Every row belongs to one group in each of 3 separate groupings. Each group adds its own fixed numbers to the row, and there is some noise. The rows also spread widely along 13 directions, which tell nothing about the answers.
Known rows, each followed by its group in each grouping:
[ 20  23 -22   7  24  15   3 -15 -13  11  -9 -14  13  -7 -25   6 -21  34
   6   8 -28   8   7 -21  -4  10  15 -18  -2  23  -5 -25 -12 -33]
(1) q98 q747
[ -6  10   8   7  21 -10   8 -48 -43  18 -23  -9  24  22  11   5  -5  10
   3  14  10  -5   1 -13 -25   9  13  -9 -12   1  35  14  39  24]
(0) q467 q747
[-10  39   7  21  19 -12  16 -19 -21   6 -17 -13   7  23   5 -23 -30  -4
  -9 -26  -5   0  13   9   0  -2  21  10  20  17  -2  15  15   3]
(1) q344 q923
[ -9  32  30  39   5  13 -16 -10 -35  12 -26 -39  12  19   1  -5 -30  13
  -3   6 -12   4  24   1 -12   9  27 -12   3  22  23   6  11   2]
(0) q734 q659
[ 23  30  11  -3  35 -10 -11 -14  -9  -9  16   3  -1 -24  -1   1 -17   0
  -3  -8   4  11   5   5   9  -2  -6 -16   7   3  -7 -11  -2  -9]
(2) q734 q659
[ 10  -5   9  10  21   1  13   2 -11   8 -19   7   0  10  19 -20 -12  -4
   1 -21  -2  -7   7   0   2   0   9  -1   4  12 -14   2   1   8]
(2) q835 q863
[ 20  -2   2 -21  26  11 -11  -5 -16  -9   0  11 -15 -16  13 -12 -20  -2
  -4  -7  -6   5 -13 -15  13   4  10  -9  12   6  -6 -17 -16 -20]
(1) q344 q261
[-10  17  12   7  21 -12  -4 -18  -1 -11  -4  -8  -3  -1   8  -4 -10  -6
   1 -15  -9   6   7   8 -11  -3 -15  -7  15   4 -17  -3  17  -1]
(0) q515 q863
[  4  -5  17  -4   9   4 -23  -4 -26 -17   5  15  -3 -16  32  -6  -5 -13
  -4 -34  -5  -8  -2  -2  18   6 -21   4  15   0 -17  -2  -5   2]
(0) q835 q923
[ 38   7  23  10  24  -8   3   4  -2   7   6  -8  -3 -13  -3  -9 -13  -6
   4  21  16   7  10   6   3  -6  21 -23  -5   3 -10  10 -19   3]
(2) q467 q261
[  1  34  -1  27   9 -10  14 -21 -35  11   5 -20  24  15   7  -6 -19   0
  -2 -14  10   0  17   0  -2   1  10  -8   3  14  12  27   5  12]
(0) q98 q863
[ 17  -2  32   6  31 -20   6  -7  -5   8  19  -1 -12   0  22  -6  -8 -29
   6  16  41   2  -8   1  -9 -10   9 -13  -4 -12  -3  28   5  22]
(0) q515 q863
[ -5 -16   2 -11   9 -17   6 -16 -16  -4  11   8  -5 -12  26 -10   0  -5
  -8 -13   2   4  -5  -7   7   4 -14  -5  26 -13  -1   6   2   3]
(0) q344 q923
[ -3 -11  17  -2  13   4 -21 -25 -20 -10 -13 -10 -12   5  27   2  13  10
  11  11  -6   7   8   3 -15   3   6 -23   7  -3   6  -5   6 -13]
(1) q734 q923
[  1   3 -10 -10   1 -32  22 -30 -19 -16 -15 -13  -7  -2   5 -17   0   6
 -11  12 -18  10   2   2  -2  10  14  -4  31 -21  10  21  15   5]
(0) q98 q747
[ 25   4  -1   8  -7  10   2 -16 -53   9 -22 -22   0   3  19  -5  -7  13
  -7  13 -13   2  19  -7   4   9  45 -19   7   3  15   8 -26  -4]
(1) q98 q863
[ 11 -13  23  13   6 -11   7   1 -14  22 -13  -2   4 -15  11  -5  -2   3
  -5  -1  -6  -1  16   5   4   5   1  -8   9  -3 -14   1  -6  13]
(2) q344 q923
[-21  -1  17  32  14   4   3 -15  -5  22  10 -34  -6   5   6  31  -1   4
  14  16  16   6   8  -3 -28  -5   3  -8   0   2 -20  11 -11  -2]
(1) q734 q923
[  0 -45  10  10   8  36   4  25 -12  14 -20   1 -18   9  30  -8  -4   4
   7 -10  -5 -11  -5 -17   3   4  25  -4   1  16 -22  -8 -33 -10]
(2) q98 q923
[ -8  16  26  33  17  11 -12   6  -7   8 -12 -18 -10  12   9  -6 -21  -6
  -2 -24 -10   3  21  12  -6  -8  17  -5  14  22 -23 -10  -9 -12]
(1) q835 q659
[ 25  10  23  31   6  15 -23 -13 -36  24 -15 -21  20 -23  -5  30  -4  17
   4   6 -22  -5  34   2  -7   5   1 -27 -14  11 -15 -27 -19  -2]
(0) q467 q923
[ 18   1   8 -19  19 -13   2 -16  -9 -32 -24   0 -18 -10  12 -15  -1  -7
   2   7 -14  -1  -7   7   3   9   7   0  13 -12 -12  12  16   6]
(2) q515 q659
[ -2 -30  34  -4  23   5 -14   9   3  -7 -20  19 -13 -19  22  -6  -5 -17
   5  -9  -5 -13 -14  -7  -4   8 -24   7   2 -10 -25  -7  14  14]
(0) q734 q863
[  2  -7  19  20  20  42 -10  33  -4   4 -16  -7   0  16   3 -26 -45   2
   9   0  -3 -11 -18 -35   6  14  24   8  -6  32   6   3  -5  -7]
(0) q734 q659
[ 25  30  -5  -9  32  -8  -8 -19 -11 -21  13   1 -21 -10   2  -5 -17  -3
  -4 -13  -7  19   3   6   8  -7   9 -26  18   5 -10 -19 -14 -28]
(0) q734 q747
[ 21  22  25  -5  17 -29 -14 -17  -5  -4   3  -4  -4 -38 -10  -4 -13   1
 -18   9 -12  18  12   8   3   2  -5 -14  27 -18 -10 -13   0  -8]
(1) q467 q747
[  4 -22  26  -1  12  20 -35  20   5 -17   3  20   1   5  28 -37  -2   2
   9 -22  -9   2   6  -4  12   1 -11 -25  13  19   5 -16   1 -17]
(0) q467 q659
[ 14  -7  14  -6  29 -12  -3 -20  -6   8 -13  -4 -13 -11   5  -2  -2   8
   2  25  -2  10   2   0 -17   1  19 -21   9 -12  -3 -12   3 -10]
(1) q98 q923
[  2 -18 -15  16  15   3  39 -13 -23  20  11   2  11  26  25   2   0  -9
  17  -3  32 -17 -12 -26  -3   1   7   5 -15   3   6  39   1  23]
(0) q734 q747
[ -8 -28  -3   1  13 -19  28  -1  10   5  -4   3 -17  13  23 -30   0  -6
  -2  -8  -2   5  -1   2  -4  -5   8  -6  30  -6 -10   9   3  -2]
(0) q344 q923
[  2 -17  -5  25  11  20  -1  -2  -4  17  22 -19   6  18  16   7   8  16
  24   6   7   5  14 -12 -13  -6   3 -37  -9  24   1  -5 -16 -20]
(0) q515 q659
[ -1   9  -8  -4  22  22  -6 -25 -33 -14 -11 -18 -14   5  13  18 -11   7
  11   0  -4   4 -10  -9 -12   5  17 -12  -5  16 -12  -3 -14 -13]
(2) q98 q863

New rows, each followed by its group in each grouping:
[ 11   3  22  -1  31   8 -18  -9 -11 -10 -20  17   7 -19   4   2 -14 -10
   8 -13 -10 -16 -10  -7   0   9 -19   4 -11   2 -19 -11  19  14]
(0) q467 q659
[ 10 -25  -2  -3  10  -8  27  -8 -11   9 -26   5   5  12  12 -24  -1  10
  -1  12  -4  -5  -3 -14  -3  11  20  -3   6  -2  12  16  12  12]
(2) q467 q747
[  4  18  36  25  12   7 -28  -5 -24  -1  -1 -15  14   6  11  -7 -15  -2
   5  -3   5   1  17   5  -2   1   5 -16  -1  17   5   6   3   3]
(0) q467 q923
[-15   7  -9  18  24  16  11 -23 -34  18  -6  -1  17  24  20   6 -14   3
   8 -25  11 -15  -6 -19 -12   2   7   1 -12  20   9   6  13   9]
(0) q98 q659
[  6 -12  15   6  10   8  -9  10   6 -14   7  -5  -4   6   8 -15  -1   3
  14   4   3   9   3  -3   4   0   4 -17   5  14 -10  11 -11 -11]
(2) q467 q747
[ -1  -9  -1  22  -3   9  24   4 -26  24 -14   5  27  10  22 -20 -13   3
  -3 -23  -4 -21   8 -22  13  14  -1  17   4  10   5  22   1  20]
(1) q734 q863
[ 30  -5 -26  -6  24   9  26 -26 -31  12 -17  -2 -23  -4  11  16   1   0
   3   2  -7  -3  -4  -8  -5  -3  38 -13  -3  -4 -26 -12 -31 -14]
(1) q98 q747
[ 20   3  16  15  -7   0 -14 -10 -24  -8  -5 -26   6   0   9  -6   3   7
   3  15 -10   9  27   9   1   3  16 -30   7   5   8  10 -13  -4]
(0) q467 q261
[  8 -10 -18 -14   5 -37  26 -19  -3 -17  26  -7 -28 -13  15  -8   5 -10
 -15   3   2  20  -5   2   5  -4   3  -9  41 -27 -14  19 -17  -9]
(0) q835 q747
[ 14   9  13  -3  31 -11   1 -19  -6  -3   2  -9  -6  -4   5  -1  -9   2
   7  19  12   8  -4   0 -10   1  10 -17   0  -2   3   6  11   1]
(2) q515 q659
[ 14   6 -11  -6  39 -19  32 -31 -23   7 -24  11  -9  16  18 -18 -18 -11
  -7  -5   4  -4 -12  -7 -13  -1  26   0   4  -5   5   6  21  14]
(0) q835 q863
[ 13 -12   8  17   2 -24  15  -8  -6  12 -12  19  18  16  24 -38  19   0
  -2 -29 -13  -4  37  21   7  -7  -7 -23  16   1   3   1  16  10]
(0) q467 q747
[ -7  17  17  23  12  14  -5  -8 -40  17 -18 -15  13  22  16 -17 -30   9
  -7 -11  -2   1  11 -10  -6   5  27 -13   3  24  24   1   6   2]
(0) q98 q863
[  6  36  16  23   8  -4  -6 -13 -32  -7 -15 -36  -1   5  -3  -5 -31  -1
  -8   6 -10  10  16   6  -5   5  26  -6  13  11  -1  15  -5   1]
(0) q835 q863
[-18 -22   5  16   6   4  10  11   9 -13  20 -16 -26  29  31 -21   0 -12
  13  -5  16   9  -3  -1  -3  -9  13  -7  22   7 -10  29 -15 -12]
(0) q734 q923
[  9   4   9  11  10 -45  23 -39 -30  24  10  -5   5 -10  18  11  15  -7
 -11   2  17   6  20  18 -10  -8   0 -21  11 -28   3  16   9  25]
(0) q98 q747
[ -9 -16  13  13  11 -13   6 -19 -13  20  -7 -17  -1  -4  10   6   2  11
  -2  19   0   7   8  -1 -24   3   7 -19   9 -12   7   1  11   5]
(0) q98 q659
[ 13   5  10  13  25   1  -6 -11 -12  24  30  -9  -2 -17   2  25  -6   3
   6   9  22  11   6  -9  -7  -9   3 -26  -4   1 -14  -9 -25 -13]
(1) q98 q747
[  2 -24  22  15  26   9   4  10  17   5 -18   4  21  10  -1 -14   0   6
  36  18  10 -17  -5  -9 -11  12 -12   0 -26  10  -4  27  34  22]
(2) q98 q659
[ 20  -1  27  25  19 -19  -1   1  10  22  -2  -9   8 -33 -12  15  -1   0
   7  10  -4  -4  22  11  -8   1 -19  -6  -1 -10 -41  -4  -2   8]
(1) q835 q923
[ -2  23  11  21  25   9  -2 -13 -23   6 -17  -9   6  -1   1   7 -26  -2
   1 -16  -9 -10   0  -5  -7   6   1   6  -5  13  -9  -5  11   7]
(0) q734 q659
[ -9 -13   5   6   0 -17  20  -7 -12  14  -2 -19  -5   4  15 -18  -8  12
 -15  10   1  15   7  -4  -8   2  20 -14  29  -4  12  14  -5  -1]
(2) q98 q863
[ 12 -14   3  19  11  22   5  21   2   9   1   2  -3  16  20 -22  -7  -1
  14 -18   1  -3  12  -5   8  -6  15 -17   2  24 -18   2 -27 -16]
(1) q98 q863
[ -7 -17  14   1   9   2  -2 -11  -9  -3 -32   0  -4  16  22 -16  10  11
   6  -7 -20   0  13   6  -9   5   5 -16   9  10  -1 -10  19  -4]
(2) q515 q747
[  8  31  -6  20   3   8  -3 -19 -49   8   2 -21  15   0  10   5 -21  16
 -14 -25 -11   5  21  -4  10   5  15 -11  12  22   6  -5 -18 -10]
(2) q835 q659
[ -7  12   6  36   7  24 -13 -10 -12  -1   2 -20  -1  21  12  20  11  -1
  23 -26  -5   0  29  14  -9 -14  -1 -21  -5  28 -37  -5 -24 -18]
(1) q467 q747
[ -3   2  25   7  19  -6  -1 -16 -28  27 -24  14  18  -7  16  -9 -17  -1
 -17 -17  -4 -10   5 -10  -6   6  -5   3   7  -2   5 -10  21  19]
(1) q467 q863
[ -1  11   8   0  35  -5   2  -5  18 -11  -6  -8   1  10 -17 -21 -22  11
  11  17   0  13 -10 -10 -12   4   7  -9   4  15   1   7  21 -11]
(2) q467 q747
[ 11  21   8  21  15   1   3 -20 -31  22 -10  -5  27 -16  -4  17 -15   3
  -2  -9  -4 -15  11 -10  -1   8  -7   5  -9   2 -10   1   2  16]
(1) q467 q659
[  4   8  17  12   1   3 -19   1 -10 -20   2 -18   5  15  12 -26  -8   5
  10   2  -5  12  17   8   2   3   8 -26  13  15  11  18   1  -9]
(0) q98 q863
[ 19 -29   6   4   5   5  -1  -5 -20  12  -9 -16  10 -10   5   0  -4  20
   9  40  -2  -3  -3 -28  -8  20  11 -12  -6  -4  14  10  -4   3]
(0) q835 q923
[ -6 -13  21  25  10  23 -10  10 -15  21 -16 -23   6  -6  -2   7 -22  15
   4  13 -10  -4   1 -19 -12  12  12  -7  -5  11  -2  -8  -5  -2]
(0) q98 q659
[ 22  15   6  11  11   4   8  -2 -28  11 -22 -18  11 -18 -15  -2 -28  17
  -6  14 -15  -2   3 -14   6  18  23   3   2   6  -4   6  -9   3]
(2) q98 q923
[ 16  -9  12  -7  12  15 -12  -9 -18 -31 -24  -1  -5  23  25 -19  10 -10
  28   8   1 -13  -6  -4   5  10  14  -2 -11   7   0  31  12   5]
(1) q515 q747
[ 18   2  -1  -4  32 -12  10 -19  -7  12  10   5   0 -15  -4   4 -13   2
  -2  11   7   8  -8 -16  -9  -1   3 -17   2  -7  -2  -9   0  -4]
(0) q467 q747
[ 13  34  14  16  13 -35  13 -25 -25  15  16 -18  -6 -18   7   5 -15 -11
 -21  -4  12  16  21  19  -1 -12  16 -14  25 -15 -12  12 -17   5]
(1) q98 q863
[ 11  14  25  17  21  13 -20 -10 -36  19 -29  -5  -2  15  14 -13 -19   8
  -6 -15 -15   9  26   9  -4  -4  29 -32   2  25  12 -33   0 -12]
(0) q344 q747
[ -8  -3  15  27  -6   3 -11   4  -7   8   9 -11  24 -22  -4  14   0   9
   3 -17 -19  -4  20  -5   6   8 -37  -5   8   8 -25  -6  -9   1]
(0) q467 q747
[ 27  33  15  -7  32 -18   0 -10 -13 -24  -2   4 -28 -14   5 -11 -18 -25
  -8 -18   5  10   1  23  15  -9  19  -4  16  -5 -31   5 -11  -2]
(2) q98 q747
[ 34  22  34  10  14 -18  -9  -5 -22 -16  -8  -4  -4   1  15 -25 -10 -27
   6  -1  11  -2  18  27  17  -2  17 -11   3  -3  -5  31   5  20]
(0) q344 q923
[-12 -25  28   4  36  -5  -5 -21  -6  35 -11  13   2 -26  12  31   2  -1
   4   6   9 -11  -8 -14 -28   4 -27   0 -10 -19 -14 -23  23  16]
(1) q734 q659
